The first 5 rows are patterns. Each new row is the sum of 2 different patterns, raised or lowered, with some noise. Before adding, each is slid sideways (what falls off one end comes back at the other) and multiplied by a number that may be negative. Names go in the order of the patterns.
Some rows, each with the names of its patterns after it:
[0.05,-0.27,-1.46,0.24,1.78,1.70,-0.28,-2.01,1.61,2.07,-2.76,0.20,-0.06,-1.98,-2.07,1.10,-2.68,0.41,-2.13,1.21,0.29,-0.39,1.82,-0.22,0.60,-3.04,0.32,-0.18] : (0)
[-0.08,-0.68,-2.61,-0.03,0.38,0.34,-0.86,-0.49,0.60,2.25,0.23,-0.68,0.20,0.55,0.64,0.40,-1.92,0.01,-1.11,-4.36,0.65,-0.38,-1.35,0.02,-0.17,-0.18,-1.22,-1.10] : (4)
[3.39,0.14,-0.80,-2.50,-0.94,-1.22,-0.18,0.37,-2.05,-0.33,0.76,3.67,-0.62,2.69,-0.92,-0.27,0.33,1.44,0.20,1.22,-0.81,0.90,0.23,0.61,0.37,0.28,-0.13,1.70] : (1)
[-2.55,0.53,0.18,0.51,2.29,1.59,-1.11,-1.96,-1.73,-0.34,0.66,0.72,-1.12,1.14,-2.34,0.87,-1.57,-1.65,-1.99,-1.76,0.64,-2.60,-0.65,1.10,2.00,1.65,-1.67,-0.74] : (2)
[-1.01,-0.88,-0.58,0.83,0.04,1.16,-0.67,2.85,0.03,0.40,0.86,0.50,2.82,2.32,1.60,-1.84,0.55,0.71,-0.17,-1.38,-0.72,1.84,-1.53,-0.98,-2.28,1.25,0.69,-0.99] : (3)

New rows, each followed by the names of its patterns:
[0.53,-0.01,0.77,2.02,1.34,0.58,0.84,1.90,1.80,0.70,1.99,0.30,0.03,-0.95,0.15,-0.24,0.89,1.48,-0.22,0.22,-1.23,-1.74,-1.00,1.99,1.10,0.82,0.76,0.96] : (2) (3)
[-0.70,-2.32,-3.77,-4.36,-1.35,-3.81,-1.90,-2.33,-2.54,-1.84,-2.26,-2.24,0.84,-2.99,-2.02,-1.67,-2.29,-2.26,-1.90,-2.41,-3.44,-2.17,-1.30,0.80,-1.57,-1.58,-2.18,-1.89] : (4) (1)
[0.09,1.29,-2.44,-2.25,1.58,0.00,-0.64,1.31,1.23,-1.46,1.93,-0.61,0.77,-3.03,-0.62,0.49,-0.68,0.31,-0.19,2.52,-0.81,0.86,-0.18,-0.49,-0.85,-0.16,-3.26,-1.36] : (0) (1)
[0.06,-1.24,-5.81,-1.13,-5.30,-0.19,-0.97,-1.42,-1.62,-0.76,-3.13,-1.56,-3.18,-1.81,-1.66,-1.39,-2.24,-0.60,-4.20,-4.24,-2.24,-1.46,0.07,-1.40,0.25,-2.52,-2.07,1.14] : (1) (2)
[1.72,4.28,2.46,-0.17,2.50,1.72,-0.70,-0.42,4.05,-1.42,1.66,-1.33,3.74,2.58,0.91,2.85,1.08,2.01,-0.25,2.20,2.45,1.46,3.47,0.70,2.36,3.93,3.67,3.44] : (0) (3)
[-0.62,-3.03,-0.53,-1.04,-1.93,-1.34,-2.12,-2.63,-1.73,-1.28,0.25,-2.60,-0.64,-0.03,-1.31,-0.84,-0.17,1.35,-0.45,0.88,-2.78,-0.08,-1.56,-1.63,-2.05,-2.77,-0.14,-2.70] : (0) (3)
[-0.44,-0.34,0.69,0.61,0.46,0.08,0.22,1.46,-0.71,-0.12,-2.84,-0.61,-0.91,-0.74,-0.25,-2.62,-1.59,-0.59,2.63,-0.73,0.76,-0.49,0.43,0.37,-0.45,0.81,0.89,0.68] : (1) (3)
[-0.24,-0.65,-0.96,0.00,-0.54,0.40,-1.04,-0.23,0.01,-0.38,-0.31,-0.51,-1.45,-0.01,-0.88,-2.00,-0.26,0.44,-0.89,-0.22,-0.09,-0.23,0.05,-0.10,0.16,-1.33,-1.41,-0.04] : (4) (3)
[1.78,2.38,0.40,1.83,2.39,0.77,0.15,0.14,0.09,1.23,0.58,0.56,-0.25,-0.63,1.13,-0.63,-0.48,-2.12,-1.75,0.22,0.26,0.10,1.03,2.13,2.64,0.28,-0.72,0.21] : (2) (3)
[-1.56,2.11,1.05,-2.07,-5.73,-3.45,-2.19,-1.93,-2.98,-4.03,0.14,-5.86,-2.49,-5.80,-2.78,-3.62,-4.85,-2.70,-5.55,-3.45,-0.74,-0.61,0.06,-4.45,-0.71,-4.68,-1.58,-1.50] : (2) (3)
[1.20,-1.23,-0.67,0.83,3.10,1.51,1.86,3.06,4.18,2.36,0.16,2.79,3.34,4.52,1.17,2.38,3.71,2.83,2.39,2.18,1.24,2.46,1.36,2.50,-0.14,1.43,2.14,0.84] : (2) (3)
[0.78,0.69,2.26,1.07,3.24,0.13,3.03,2.91,3.56,2.27,0.72,3.63,2.24,0.88,0.16,-0.05,2.56,1.56,3.34,0.03,1.28,0.97,-0.57,0.09,1.24,2.04,2.13,2.31] : (2) (3)
[1.39,2.71,1.08,0.88,0.51,1.19,-1.00,1.10,1.51,0.99,-0.43,-0.86,-0.04,1.78,0.16,0.32,-0.04,0.31,2.01,0.89,0.55,1.86,0.29,1.46,3.11,1.32,1.59,1.05] : (4) (1)
[-0.23,0.09,-0.05,0.24,4.48,-0.72,0.15,0.75,-0.03,0.81,-0.16,-0.36,-0.41,0.07,1.43,0.75,-1.26,1.11,-0.54,0.48,1.27,0.59,-2.27,1.17,0.15,0.92,-1.20,-0.75] : (0) (4)
[0.52,-2.03,0.05,-1.09,-1.92,-0.18,-0.35,-3.46,-1.15,-1.83,0.23,-1.54,-3.51,-0.04,-0.68,-0.94,-3.85,-1.53,-1.62,0.76,-1.32,-1.22,3.16,-0.54,0.47,-0.12,-2.59,0.15] : (0) (4)
[0.25,-0.35,-2.02,-1.91,-1.62,0.63,-1.28,-0.96,-1.35,-0.99,0.43,-0.32,-1.15,-0.59,-0.95,0.49,2.50,0.34,0.63,-0.15,0.02,1.84,-0.10,-0.65,-1.89,0.06,-2.84,0.10] : (4) (1)
[2.91,0.82,-2.56,-3.51,-0.38,-0.55,1.31,0.84,0.81,0.28,-0.57,-0.34,-1.52,1.93,-0.52,2.17,0.45,-0.37,-0.68,0.01,-0.64,4.08,0.93,1.52,0.02,3.54,3.81,-2.87] : (0) (2)
[0.73,-0.25,-0.63,-1.89,-0.30,1.03,-0.44,-0.83,0.50,1.85,1.64,-0.51,-0.05,-1.79,0.44,-0.27,0.77,0.24,1.13,-0.70,-1.49,-1.17,-1.33,-0.45,-0.15,0.23,0.58,-1.61] : (2) (3)
[-0.21,0.84,0.56,4.52,-0.40,0.58,-0.66,0.81,0.53,-0.58,2.27,-1.01,-0.94,-0.79,1.77,0.79,2.72,1.23,-0.46,0.26,0.86,-1.42,-0.13,0.30,2.24,1.62,0.78,-0.10] : (1) (2)
[-0.47,1.12,-0.80,1.42,-2.81,0.65,-0.32,-0.23,-0.16,-1.81,-1.84,0.43,4.27,-0.41,-1.40,-2.53,-0.24,-0.91,-1.59,1.08,-1.55,0.90,-0.30,2.94,-0.19,3.05,-0.51,-0.11] : (1) (3)
[-0.34,-0.20,-0.25,-0.14,0.36,0.62,1.71,-0.22,1.00,-0.92,-0.25,-0.11,0.10,1.35,0.23,0.64,-0.54,1.54,0.12,0.90,-0.95,-0.43,0.91,-0.15,-0.41,-0.63,0.24,0.62] : (1) (3)
[0.72,-0.41,0.08,-0.03,2.74,1.09,0.71,-0.58,1.54,1.85,-0.20,-0.44,-2.22,-0.12,0.79,4.20,0.64,2.52,0.13,1.42,3.26,1.16,1.31,-2.61,2.05,-3.17,2.11,1.28] : (0) (1)
[-1.38,-1.42,-0.04,-0.28,-3.16,-1.56,0.19,3.47,-1.78,0.71,-0.04,-0.86,-0.31,1.61,0.57,-0.08,-0.07,0.01,0.61,-0.60,-0.40,-0.19,-1.42,1.06,2.00,0.91,-1.42,-2.56] : (0) (1)
[-2.41,-0.65,-0.18,-0.22,-2.90,-2.00,-4.46,-2.90,-1.29,-0.55,1.77,0.38,-1.66,-2.91,-3.07,-0.59,-0.71,-1.29,-4.34,-0.14,-4.86,-0.31,-2.58,-2.93,-3.82,-2.99,-1.51,-3.05] : (1) (2)
[-0.46,-2.86,-0.57,-0.30,-1.11,-0.58,-1.83,1.82,-1.54,-1.30,-3.58,-2.98,-0.34,-0.56,0.25,-1.63,-2.20,-1.62,-3.25,-2.65,-0.67,-0.18,-0.52,-0.73,-0.77,-2.20,-1.25,-3.60] : (1) (2)
[1.70,3.47,-0.21,1.60,0.63,-1.81,2.80,1.07,-0.53,0.64,1.52,2.43,-0.33,-0.47,2.90,0.84,-0.54,2.48,2.94,1.22,2.23,0.95,3.18,2.58,1.51,1.21,0.75,2.05] : (0) (4)
[0.91,1.15,-0.18,1.42,1.80,-0.33,0.46,1.04,0.35,2.05,-0.65,-0.66,-1.08,0.74,1.89,-0.91,-1.65,3.32,2.25,0.16,1.10,-0.03,-1.49,1.35,-0.36,1.96,-2.23,-0.34] : (0) (1)
[0.75,-0.07,-0.18,1.33,-0.45,-1.77,-1.68,0.71,-0.43,0.86,0.21,0.77,3.41,0.41,2.20,1.24,1.45,1.06,2.89,1.99,-1.12,0.90,0.23,0.66,0.47,1.05,2.04,-2.30] : (0) (3)
[-1.33,-0.11,-0.62,-0.99,-1.77,-1.01,-0.42,-0.31,-0.36,-1.02,-0.96,0.87,0.22,-1.38,-2.52,-0.55,0.77,-2.10,0.08,-1.09,-1.99,-2.15,-0.96,-2.78,-0.28,-1.38,0.39,-0.64] : (0) (2)
[-2.78,-5.54,-2.61,-1.33,-4.18,-3.56,-1.41,-1.42,-0.13,-3.88,-2.74,-4.39,-1.85,-2.04,-1.56,-1.59,-3.36,-2.91,-2.83,-1.42,-1.49,-0.65,-1.37,-3.08,0.43,-3.57,-1.89,-5.96] : (1) (2)
[-2.39,-2.15,-0.13,-0.66,-1.27,-2.49,-1.98,-2.59,-2.12,-1.00,-3.78,-2.07,-1.94,-2.70,-1.72,-3.97,-3.32,-2.99,-0.28,-2.13,-2.03,-2.06,-1.79,-1.08,-2.68,0.41,-0.49,0.61] : (1) (3)
[-5.69,-3.97,-3.65,-3.45,-3.23,-5.29,-4.15,-5.05,-1.85,-4.18,-4.34,-3.91,-3.14,-2.61,-5.31,-2.66,-2.30,-1.21,-3.28,-4.28,-2.99,-3.65,-2.52,-2.87,-3.60,-2.37,-3.33,-3.31] : (2) (3)
[-1.42,-4.43,-2.60,-1.49,-1.51,-2.28,-2.11,-2.26,-0.87,-2.66,-2.29,-3.60,-1.86,-2.13,-2.40,-3.68,-3.71,-4.15,-5.67,-0.92,-2.82,-3.41,-2.16,-1.56,-1.97,-3.88,-2.10,-1.76] : (4) (3)
[-3.19,-1.71,-1.16,-4.07,-0.73,-1.92,-3.26,-2.98,-0.34,-3.22,-2.07,-2.47,-0.44,-0.57,-2.39,-0.66,-1.41,-0.81,-3.34,-1.20,-2.03,-1.62,-2.25,-2.37,-2.61,-0.46,-0.67,-2.18] : (0) (3)
[0.74,-0.93,-2.63,-2.27,-2.43,-0.54,-3.09,-0.86,1.51,-1.18,-0.26,2.33,1.91,-2.86,2.99,-0.05,3.17,-2.49,-1.29,0.62,-1.29,0.36,-0.56,1.50,-0.82,-1.24,0.01,-2.40] : (0) (3)
[1.59,0.46,3.33,4.06,3.27,2.76,1.86,2.58,3.91,3.33,2.13,6.74,2.04,2.74,3.81,1.18,1.70,2.07,5.11,3.56,2.53,3.57,6.07,3.37,1.45,3.62,4.25,4.78] : (4) (3)
[-0.07,-0.25,1.72,0.59,4.36,-0.37,1.26,-1.05,-0.05,1.36,0.73,1.83,-3.04,0.94,1.62,4.35,0.30,2.32,0.44,2.10,2.56,2.05,-0.32,3.34,1.83,-0.24,1.40,1.55] : (0) (1)
[-0.47,-0.11,0.28,0.02,0.15,0.55,-0.01,-0.73,0.60,-0.34,-1.21,-0.72,-2.22,-0.64,-1.17,-0.42,-1.26,-0.09,-1.08,-0.24,-0.60,-0.44,0.15,-1.60,0.04,-1.20,0.01,-0.71] : (0) (4)
[-2.16,-0.17,-0.83,0.53,0.25,-0.39,-0.01,1.06,3.74,-0.09,3.76,0.37,0.66,-0.26,1.69,0.78,1.21,-1.02,0.73,1.15,0.12,0.18,-0.51,0.63,2.00,2.74,-0.05,-0.83] : (1) (3)
[1.34,2.21,1.75,1.83,-1.72,2.48,0.50,-1.09,-2.05,-2.10,1.60,1.25,2.87,-0.62,-0.91,0.02,-1.51,-2.53,1.11,1.77,0.93,-0.44,-0.26,-1.62,1.15,-1.85,2.58,-0.71] : (0) (2)
[-2.66,-1.80,-2.78,-1.11,-1.62,-1.06,-0.33,-1.29,0.70,-2.03,-0.36,-0.97,-1.93,-0.87,-1.11,-0.13,-2.52,-0.37,-1.58,-1.93,-2.80,-3.16,-1.39,-2.22,-1.44,-2.34,-0.81,-1.63] : (2) (3)
[0.32,-1.41,-0.59,-0.34,1.91,-0.29,-1.08,-0.35,0.00,-0.06,0.45,-1.17,-0.60,-2.14,-6.03,-0.37,-1.53,-2.05,-0.56,-1.73,-1.04,-1.48,-0.11,-1.04,-0.23,-3.69,-0.75,-0.12] : (4) (1)
[-3.26,-0.70,-0.62,-0.55,0.05,0.52,-1.50,-2.15,-2.55,-1.22,0.04,0.67,-1.57,-0.11,-2.56,0.16,-1.78,-1.90,-3.08,-2.22,-0.68,-4.52,-1.00,-0.02,0.34,0.59,-2.22,-1.38] : (4) (2)
[-0.41,0.63,-0.50,-0.26,-0.31,0.48,-0.06,-0.58,0.74,0.59,-0.21,-1.43,1.07,1.18,1.06,-0.35,-0.62,-0.41,1.63,1.47,0.53,0.35,1.96,1.12,-1.84,-0.10,0.28,-0.39] : (0) (2)
[-0.85,0.66,-0.40,1.22,-1.46,0.10,-0.01,0.41,0.10,0.14,-0.67,0.03,-1.71,-1.70,-1.67,0.41,1.28,0.08,0.43,-1.46,-1.53,0.34,1.25,-0.77,-2.68,0.51,-0.85,0.98] : (1) (3)
[2.46,1.38,2.16,1.69,-0.30,2.68,1.20,-1.49,-3.33,-1.09,2.44,2.70,3.36,0.71,0.42,-0.18,-0.24,-0.71,1.00,0.03,2.42,-0.87,0.46,0.02,1.31,-1.44,2.49,-0.97] : (1) (2)
[0.96,1.34,3.54,2.84,5.15,2.99,2.81,0.87,1.09,1.58,2.74,2.60,2.79,3.30,0.97,1.20,1.72,2.15,3.91,1.19,2.54,2.63,3.06,3.62,1.75,4.31,2.21,2.94] : (2) (3)
[-1.55,-3.05,-2.19,-0.69,0.48,0.69,-2.61,-2.80,-3.11,-0.52,-0.30,-1.50,0.38,0.54,-2.03,-2.86,-2.77,-2.08,-0.87,-1.23,-2.20,-1.50,-3.61,-0.78,-3.25,-3.09,-4.32,-3.99] : (2) (3)
